The rows are grouped in 3 ways, from coarse to fine. Each group lies inside one group of the grouping before and may be the whole of it. The rows also spread widely along 11 directions, which tell nothing about the answers.
(in the rows, 128 means zero)
Some rows, each with its group in each grouping after it:
[159 104  93  98 115 114 108 105 208 143 122 119 162  70 162 127 139 108
 177 138  93  74 165 135 122 141 115 108 141 148 172 135 118  72]
k424 k218 k186
[152  88 107 171 134  96 133 125 197 118 151 141 109 118 173  92 121 126
 136 167 114  79 166 136 112 174  59 112 126 124 171 137  74 155]
k136 k645 k902
[150 117 196 153 140 130 136 105  81 130 108 109 129 127 101 146 132 149
 125 142 150 161 119 187 113 101 134 128 140 132  68 117 138 118]
k424 k978 k965
[129 144 169 104 132 114 106 120 104 161 122 108 133 113 118 172 142 118
 165 112 143 142 140 137 116 116 128 153 133 139 137 138 138  89]
k830 k257 k466
[127 159  83  82 126 161 113 106 124  83 154 145 143 103 145  80 125 127
  86  76 133  71 121 118 120 119 107 139 130 141 144 215 125 102]
k424 k180 k114
[ 98  84 152 112 183 131 153 112  57 141  96 140  70 173 123 202 123 101
 132 108 162 168 105 110 193 189  88 124 117 114 118 111 142 128]
k424 k443 k89
[118 162 109 175 139 156 141 148 120  57 201 158 124 160 132  56  99 166
  74  98 117  27 119 139 101 139  70 147 100 101 124 218  84 185]
k424 k443 k112
[121 136 135 149 127 100 134 113 137 122 141 149 111 141 153  96 119 173
 100 121 128 121  99 158 101 146  86 120 138 127 104 165 116 143]
k136 k645 k657
[144  94  92 123 118 101  94 108 168 129  84 126  93  80 169  79 148 125
 103 128 143 112 120 133  94 131 104  99 148 152 178 142 113 137]
k830 k741 k863
[ 84 104  86  51 157 128 124  93  81 147  86 120  87 132 172 190 110  96
 154 122 154 179 120  73 188 185  90 125 130 128 147 109 140 127]
k830 k741 k455
[116 102 110 136 139 133 148 118 131  86 176 143 112 124 142 106 105 152
 120 152  91 110 154 124 129 150 106 123  99 134 126 142 101 160]
k136 k754 k564
[109 131 133 129 140 125 115 141 122 134 153 129 123 133 123 144 120 132
 147 111 105  99 143 121 121 146 116 144 106 123 161 144 120 134]
k830 k741 k455
[120 123 159 137 145 120 130 131 128 140 135 125 109 127 119 147 139 117
 116 117 140 165 146 122 135 151 114 139 147 127 141 151 131  91]
k136 k645 k902
[163  79 210 180 143  97 111 141 106 159  71  89  95  92  83 152 160 114
 128 156 170 184 171 187  88 103 152 120 146 142 131  85 137 112]
k136 k645 k902
[151 102 205 193 154  94 156 138 154 154 144 132 126 145  99 162 139 135
 155 161 110 136 161 180 116 155 103 136 138 108 118 107 111 101]
k136 k645 k657
[126 133 105 113 143 146 115 143  74  98  95 101 135 111  98 138 100 148
 139 139 131  91 181 180 100 118 127 137 118 110 101 110 129 160]
k136 k754 k564
[ 69  99 107 127 113 125  92 149 111 118  79 106  83  85 105  89 118 182
  70 107 102 169 104 124  93 105 204  91 124 159 143 122 160 168]
k830 k741 k863
[174 119 129 141 156 139 170 102 139  98 130 125 161 133 106 132 117 139
 158 177  95  59 168 195 121 135  76 150 135  78  95 100 104 112]
k830 k741 k455
[ 55 141 166 114 134 108 163  95  88 167 123 122 128 166 143 190  87 196
 151 155  94 244  69 120 163 158 134 123 147 122  40  93 157 132]
k830 k741 k863
[135  71 151 145 148 119 140 107 119 131 105 116  94 110 139 144 138 108
 129 152 148 172 132 126 148 143 117 106 133 143 131 105 121 127]
k424 k443 k89
[117 154 139 154 122 121 107 151 130 142 112 106 136 111 131 123 128 135
 123 115 149 135 133 145 106 124 120 130 160 120 125 157 124 124]
k424 k443 k112
[161  64 145 153 139 108 111 116 136 127  93 120  93  86 143 106 147 104
 117 144 162 124 144 151 103 126 114  99 126 159 163 122 109 145]
k424 k180 k114
[124  85 136 129 136 132 130  98  94 105 145 131 100 128 152 118 105 152
 126 143 125 126 114 130 130 133 114 105  89 156 112 129 114 176]
k424 k978 k965
[ 94 132 150 177 143 135 162 141 125 109 147 122 124 142 104 117 111 167
  94 151  99 170 128 134 125 140 133 140 150 100  98 128 121 141]
k830 k741 k455
[117 173 171 170 131  90 119 129  96 148 138 138 115 166 154 124 114 166
 119 119 174 135 101 167  87 144  66 143 143 115  88 172 108 163]
k136 k645 k657
[114 154 139 110 124 107 138  99 156 166 126 121 153 122 155 159 131 139
 157 140 110 174 114 127 141 149 105 137 177 116 108 132 134  74]
k830 k741 k455
[122  98 210 200 153 139 164 143 165 127 200 142 107 133  94 130 162 111
  85 123 101 195 140  98 155 148 146 138 147 135 152 168 116  69]
k424 k978 k965
[119  96 225 195 130  81 118 136 141 159 195 162  85 145 118 119 153 162
 123 102  87 125  91 138  88 132 137 125  79 164 165 159 117 141]
k830 k741 k455

New rows, each followed by its group in each grouping:
[158 149 157 118 141 125 123 103  94 148 131  94 162 117 144 184 115 105
 206 172 155 128 178 151 122 122  88 164 131 114 111 101 108 119]
k830 k741 k455
[ 60 134  91 164 126 139 106 191 118 110 127  90 122 118 114 115  72 172
 127 157  90 125 174 110 100 136 160 126 111 111 146 108 113 217]
k830 k741 k863
[126 134 135 121 138 160 162  82 114  89 170 121 141 106 154 110 117 119
  99 155 147 189 137  99 154 121 112 140 153 142  93 163 113 104]
k424 k180 k114
[102 112 140 108 125 118 135  98 142 137 118 134 112 111 125 125 141 161
 101 114  92 183  88 123 135 130 151 113 148 146 119 136 155  84]
k830 k741 k863
[ 73 206 103  74 119 153 121 129 100 142 135  98 201 124 140 176  76 155
 172 124 111 155 141 117 146 134 136 152 159 111  75 148 149 100]
k424 k180 k114
[120 145 104 140 138 128 102 131  91  97 124 137  95 136 150  82 117 140
  89 103 167  74 115 139  87 133  75 139 116 117 148 177 101 190]
k830 k741 k455
[151 130 174 161 129 125 117 130 120 111 218 126 138 117 134 121 114 136
 161 149 117  82 186 138  89 111 112 154  69 152 146 158  88 151]
k136 k645 k657
[137 130 114  87 133 116 114  98 143 163  52 101 131  90 145 159 152 101
 141 133 156 177 135 135 138 137 110 128 197 121 134 114 146  59]
k830 k741 k863
[176 127 189 199 137 109 169 100 160 118 174 141 160 141 138 109 129 151
 147 176 116  91 134 192  97 131  70 138 138 114  83 143  86 123]
k424 k218 k186
[ 82 101 115 128 135 112 132 145 107 127  93 111 113 136 107 145  87 183
 144 147  86 120 129 153 118 145 142 112 112 114 108  84 137 180]
k830 k257 k466
[128 171 133 103 127 133 124 113 129 151 135 112 183 131 138 174 110 138
 181 128 115 117 140 150 139 138 103 146 155 110  93 141 129  86]
k424 k978 k965
[ 84 152  92 147 150 132 147 163 170 114 182 153 127 170 138 128  98 140
 119 112  88  86 154  97 151 206  67 147 136  83 158 178 100 129]
k136 k645 k902
[139 111 191 203 145  91 168 122 195 140 180 172 112 160 122 107 158 151
 105 127  82 119  95 153 118 167  83 134 147 108 140 163 104  97]
k830 k741 k455
[124 108 108  87 145 141 148  92 111 119 116 120 143 118 144 158 101 127
 159 149 117 132 141 132 161 149 109 119 128 129 102 110 131 116]
k424 k180 k114
[102 144 116 176 135 164 179 121 146  70 192 131 145 143 143  82  89 169
  82 169  98 153 132 113 144 147 102 132 155 103  76 165  94 152]
k424 k978 k965
[131 130 114 141 132 103 157 120 205 148 137 145 178 140 149 138 107 157
 173 153  66  80 131 166 138 180  77 118 161  96 110 126 109 100]
k424 k180 k114
[111 123 128 129 131 133 117 132 127 122 108 121 122 102 123 112 132 131
  95 108 136 148 125 131 118 127 141 117 152 140 136 156 136 116]
k424 k180 k114
[ 90  80  85  87 144 152 134 105 104  95 126 119  85  99 142 126 111 123
 105 134 112 164 137  75 161 145 144 113 105 148 154 117 133 145]
k830 k741 k455
[ 91 107 152 220 156 123 152 196 141 127 138  86 113 137 102 149  99 123
 142 199 120 168 206 113 125 164 123 145 145  84 150  87  83 185]
k830 k257 k466
[135  74 137 159 141 145 145 113 145  76 171 154  91 118 121  70 138 146
  64 116 100 107 116 126 126 131 128 107 103 152 147 170 111 138]
k424 k978 k965
[130 119  99 134 150 140 154 127 165 117 105 127 141 134 127 133 121 124
 120 140 110 114 145 145 158 172  87 122 178  86 119 130 118  95]
k424 k978 k965
[ 79 143 161 107 142 136 124 151 135 160 143 139 136 129  83 172 145 127
 114  57  89 164 115 104 158 150 173 138 147 135 151 173 171  41]
k424 k180 k114
[139 126  84  51 133 122 135  76 138 121 134 147 146 129 157 143 113 142
 173 117  90  49 118 143 141 152  71 135 112 123 126 142 124  98]
k830 k257 k466
[ 99 157 150 116 108  95  94 120 104 151 146 139 119 126 155 126 123 174
 131  93 127 140  95 145  92 126 123 126 119 159 110 173 136 141]
k136 k754 k564
[119 138 155 140 124 123 100 137 119 142 152 119 124 110 138 133 135 124
 136 103 140 131 132 117 114 121 133 132 119 151 149 166 122 123]
k424 k443 k89
[ 93 173 141 119 129 147  97 137  41 129 129  97 135 136 135 153  90 149
 137 114 170 147 129 128 114 113 126 145 119 131  90 152 131 172]
k424 k978 k965
[ 98 111 153 151 157 121 131 150  96 147 118 107 110 143 109 178 109 126
 158 149 123 153 156 127 136 157 123 139 119 106 136  92 122 155]
k830 k741 k455
[159 115 149 146 138  84 115 104 107 136  82 140  95 137 148 110 134 152
 115 123 174  96 104 204  82 137  63 113 138 125 105 138 115 153]
k136 k645 k657
[138  93 121  73 149 131 148  72 106 131 100 131 125 124 141 173 123 125
 163 130 120 128 113 143 173 151 102 113 123 133  99 105 145  91]
k424 k443 k89
[ 81 123 126  78 104 111 116  85 130 149 164 116 115  94 192 140 117 142
 146 137 117 218 104  56 148 131 143 119 125 183 133 148 131 118]
k830 k257 k466
[105 129 153 179 117 103 131 130 119 132 140 121 127 137 154 110  94 192
 135 154 116 137 101 158  99 128 114 108 120 133  79 130 111 191]
k424 k443 k112
[126 161 123 118 121 159 134 103 155 102 171 120 145  85 154  97 149 103
  84 114 146 181 133  81 147 115 127 145 178 142 131 203 120  59]
k424 k443 k89
[134 148 157 110 123  98 120 104 114 185 104 100 170 126 161 198 107 141
 223 155 133 140 129 167 133 137  95 127 143 125  77  98 130 110]
k424 k443 k112
[140 144 142 120 122 102 126  92 157 141  85 149 116 113 130  91 176 152
  65  82 137 147  60 172 102 124 107 123 198 122 113 179 152  56]
k830 k741 k455
[128 166 172 133 151 134 108 146  83 135 160 124 123 145 111 160 132 105
 132  92 168 117 163 128 116 134  95 174 120 120 146 179 121 105]
k136 k645 k902
[137 136  87  98 141 131 134 109 149 108 144 143 138 127 149 123 115 130
 137 121 115  72 153 137 133 162  71 137 131 112 137 159 111 105]
k136 k645 k657
[139 126  45  97 148 158 163  99 150  70 115 141 144 129 151  98 101 137
 113 133 109  49 135 148 155 165  56 121 147  86 106 150 108 122]
k424 k443 k112
[101 161  75  94 106 145  81 147 154 112  97 107 136  64 112  77 144 142
  71  72 113 118 131 122  92  98 175 128 169 134 168 181 155  85]
k830 k741 k455
[181 104 145 116 151 146 137  99 121 112 109 113 148  92 112 139 144  91
 143 145 150 106 173 167 127 114 109 137 142 129 128 124 123  79]
k424 k180 k114
[ 85 172 103  85 145 170 123 133  68 113 137 104 156 126 130 166  88 117
 142 115 150 144 161  97 154 138 123 157 132 116 112 154 133 124]
k424 k180 k114
[118  56 186 207 137  76 176  94 159 142  92 146  77 135 153  95 137 176
  72 175 128 230  57 163 126 159 112  71 177 143  76 107 122 150]
k424 k180 k114
[ 34  97 122 173 139  98 135 178 131 164  88 113 101 149 132 158  79 173
 130 150  96 203 115 108 147 192 149  86 146 116 119  88 136 194]
k424 k180 k114
[131 120 161 160 141 122 158 118 147 119 189 153 138 154 131 126 114 161
 145 130  81  85 116 149 132 149  94 130 102 121 108 153 107 128]
k424 k443 k112
[136 145 182 153 115 108 104 134 137 161 141 111 146 103 128 136 144 138
 149 114 130 137 126 153  99 105 138 131 140 148 124 157 129  97]
k424 k443 k112
[ 53 127  97 135 164 156 170 165 148  96 170 163 108 176  83 131 106 160
  80  84  41 103 119  94 169 197 126 141 123  77 153 162 136 117]
k830 k741 k455
[122 135 194 129 138 127 146  93  87 138 160 126 144 141 127 162 119 153
 150 134 127 164 108 146 130 121 127 140 115 145  71 140 138 107]
k424 k218 k186
[137 122 167  76 134 119  60 120  49 167  43 105 102  85 106 165 164  98
 124  56 205 146 114 159  97  89 159 123 130 172 149 146 175  91]
k424 k180 k114
[126  84 161 159 148 122 135 121 101 111  82 127  72 114  90 100 152 147
  59 118 140 160 103 164 103 116 143 112 141 129 123 123 142 134]
k830 k741 k455
[102  38  67 101 149 164 154 122 164  81 127 128 104  98 110 119 106 137
 108 141  43 114 158  99 181 164 162  84 103 137 158 100 135 122]
k424 k978 k965
[104 136 120  91 135 135 146  97 109 129 121 130 149 133 139 151 102 156
 139 126 110 147 107 137 151 146 118 122 141 126  82 133 145 108]
k424 k180 k114
[121  81  69 131 159 148 159 139 144  71 129 133 112 121 114 114 101 136
 118 161  81  79 187 141 143 173 103 118 114  99 138 109 105 157]
k136 k754 k564
[ 68 169 129 140 142 182 170 145 110  69 221 143 163 154  89 110  81 182
  89 110  60 120 133 108 145 135 151 157 112 108  87 186 130 126]
k424 k180 k114
[ 91 213 141 148 140 161 126 186 115 118 162 105 172 131  76 150 122 130
 112 103 123 147 188 130 119 131 140 187 175  83 117 183 131  81]
k136 k754 k564
[165  99 193 122 168 107 166  92 136 152 145 158 124 155 104 189 154 115
 162 124 109 120 136 170 157 167  82 144 128 115 115 126 133  43]
k136 k645 k657
[ 73 160 130  93 152 136 161  99  97 144  86 133 115 160 123 166 125 149
  89 104 136 225  72 115 174 166 108 140 198  94  72 143 167  70]
k830 k741 k863
[159 147 118  73 126 129 108 100 106 137 105  89 169  91 138 164 119 115
 199 151 143  90 175 160 110 104 104 154 135 124 117 110 125 102]
k830 k257 k466
[125 152 151 162 154 162 132 150  92  97 175 122 118 136 118 122 127 104
 102 109 164 116 158 111 129 129  98 163 123 114 142 187 100 132]
k424 k443 k112
[136 127 113 116 160 156 158 125 103  91 105 115 142 135  81 142 105 145
 120 143 114  95 172 178 135 139 106 146 142  82  88 112 136 107]
k136 k645 k902
[ 94 162 135 134 143 168 120 160 100 113 141 112 135 128  92 139 124 122
  90  90 136 152 148 110 140 129 146 152 154 110 131 175 139  98]
k424 k978 k965
[129  82 120 128 129 119  98 119 108 122  91 107  94  81 153 108 126 118
 115 137 166 149 139 126 109 118 135  96 122 170 153 124 119 166]
k424 k180 k114
[108  87  64 116 156 154 147 137 104 100  66  81 143 109 124 160  64 130
 170 201 116 118 199 145 152 160 120 108 131  94 104  48 117 186]
k424 k180 k114
[ 90 143 116 188 142 117 146 184 198 132 158 150 148 159 116 116 107 156
 119 117  69  77 140 135 127 194  96 129 154  82 152 164 103 132]
k424 k180 k114
[108 139  91 125 122 130  92 144 107 103 105 111 105  99 139  89 112 144
  87 111 160 117 148 133  90 122 124 123 133 135 144 161 121 163]
k136 k645 k657
[113 128 132 147 130 137 111 133 120 114 131 112 110 100 145 105 134 111
  91 119 169 160 140 103 114 124 128 128 145 148 149 171 115 131]
k424 k218 k186
[132 111 166 122 135 130 163  96 129 127 182 135 161 136 123 163 103 168
 185 150  58 105 128 155 149 131 126 126  89 136  81 114 129 106]
k424 k443 k112
[166 102 122 123 116 101  85  91 126 137 113 121 112  98 196 105 127 120
 152 138 172  90 124 148  97 123  74 103 115 165 148 145  94 167]
k424 k978 k965
[148 114 193 134 144 108 150  84 115 136 124 168 119 152 108 129 155 161
 103  86 121 111  60 193 114 130 106 121 131 137  83 165 150  78]
k424 k218 k186
[108 108  66  97 139 165 117 134 129  65 174 155 117 114 130  79 101 141
  97  83  85  26 143 105 126 142 121 120  70 145 180 187 114 159]
k424 k180 k114
[134 121 128 114 122 116 115 114 131 121 121 127 126 107 121 111 126 162
 119 116 110 105 130 166 100 119 127 119 125 140 119 143 140 112]
k136 k645 k902
[134 141 155 161 115  90 152  96 172 151 155 140 155 141 179 121 113 178
 157 159  99 131  88 162 123 149  76 113 154 125  72 141 105 124]
k424 k443 k112
[144  92 148 141 160 100 167 103 151 157  81 125 124 140 126 174 135 123
 160 171 113 150 133 167 152 175  81 123 170  89 109  74 125  95]
k830 k741 k455
[153 103 153  88 161 158 146 104 118 121 126 130 141 106  85 167 152  93
 133 104 117 122 156 139 161 129 138 142 133 132 138 138 151  35]
k424 k180 k114
[ 90 152 134 126 172 165 200 115  90 107 136 125 154 174 111 175  88 138
 122 155 122 185 135 123 192 175  92 153 171  72  50 124 133 104]
k424 k180 k114
[102  91  89 123 154 143 173 110 136  70 187 163 106 156 139 108  83 170
 115 144  63  79 139 118 156 181  88 119  80 116 120 139 104 163]
k136 k645 k657
[144 128 164  92 139 130 138 100  95 139 100  99 151 108  92 173 132 136
 161 140 123 145 145 170 126 103 143 148 142 123  89 101 152  75]
k830 k257 k466
[133 114 133 137 123 129 109 123 139 127 133 119 124 102 139 114 132 130
 121 123 127 125 136 132 117 125 128 115 132 148 143 151 118 123]
k424 k978 k965
[181 109 161 155 162 143 102 146 108 108 114 129 101 101  92 110 174  63
  90  85 193  72 172 156  96 114 102 149 129 131 195 178 110 101]
k424 k180 k114
[148 146 188  54 129 115 124  50  86 183 149 134 163 140 159 216 131 130
 213 108 130 149  90 145 160 128  98 141 116 160  75 138 154  49]
k424 k978 k965
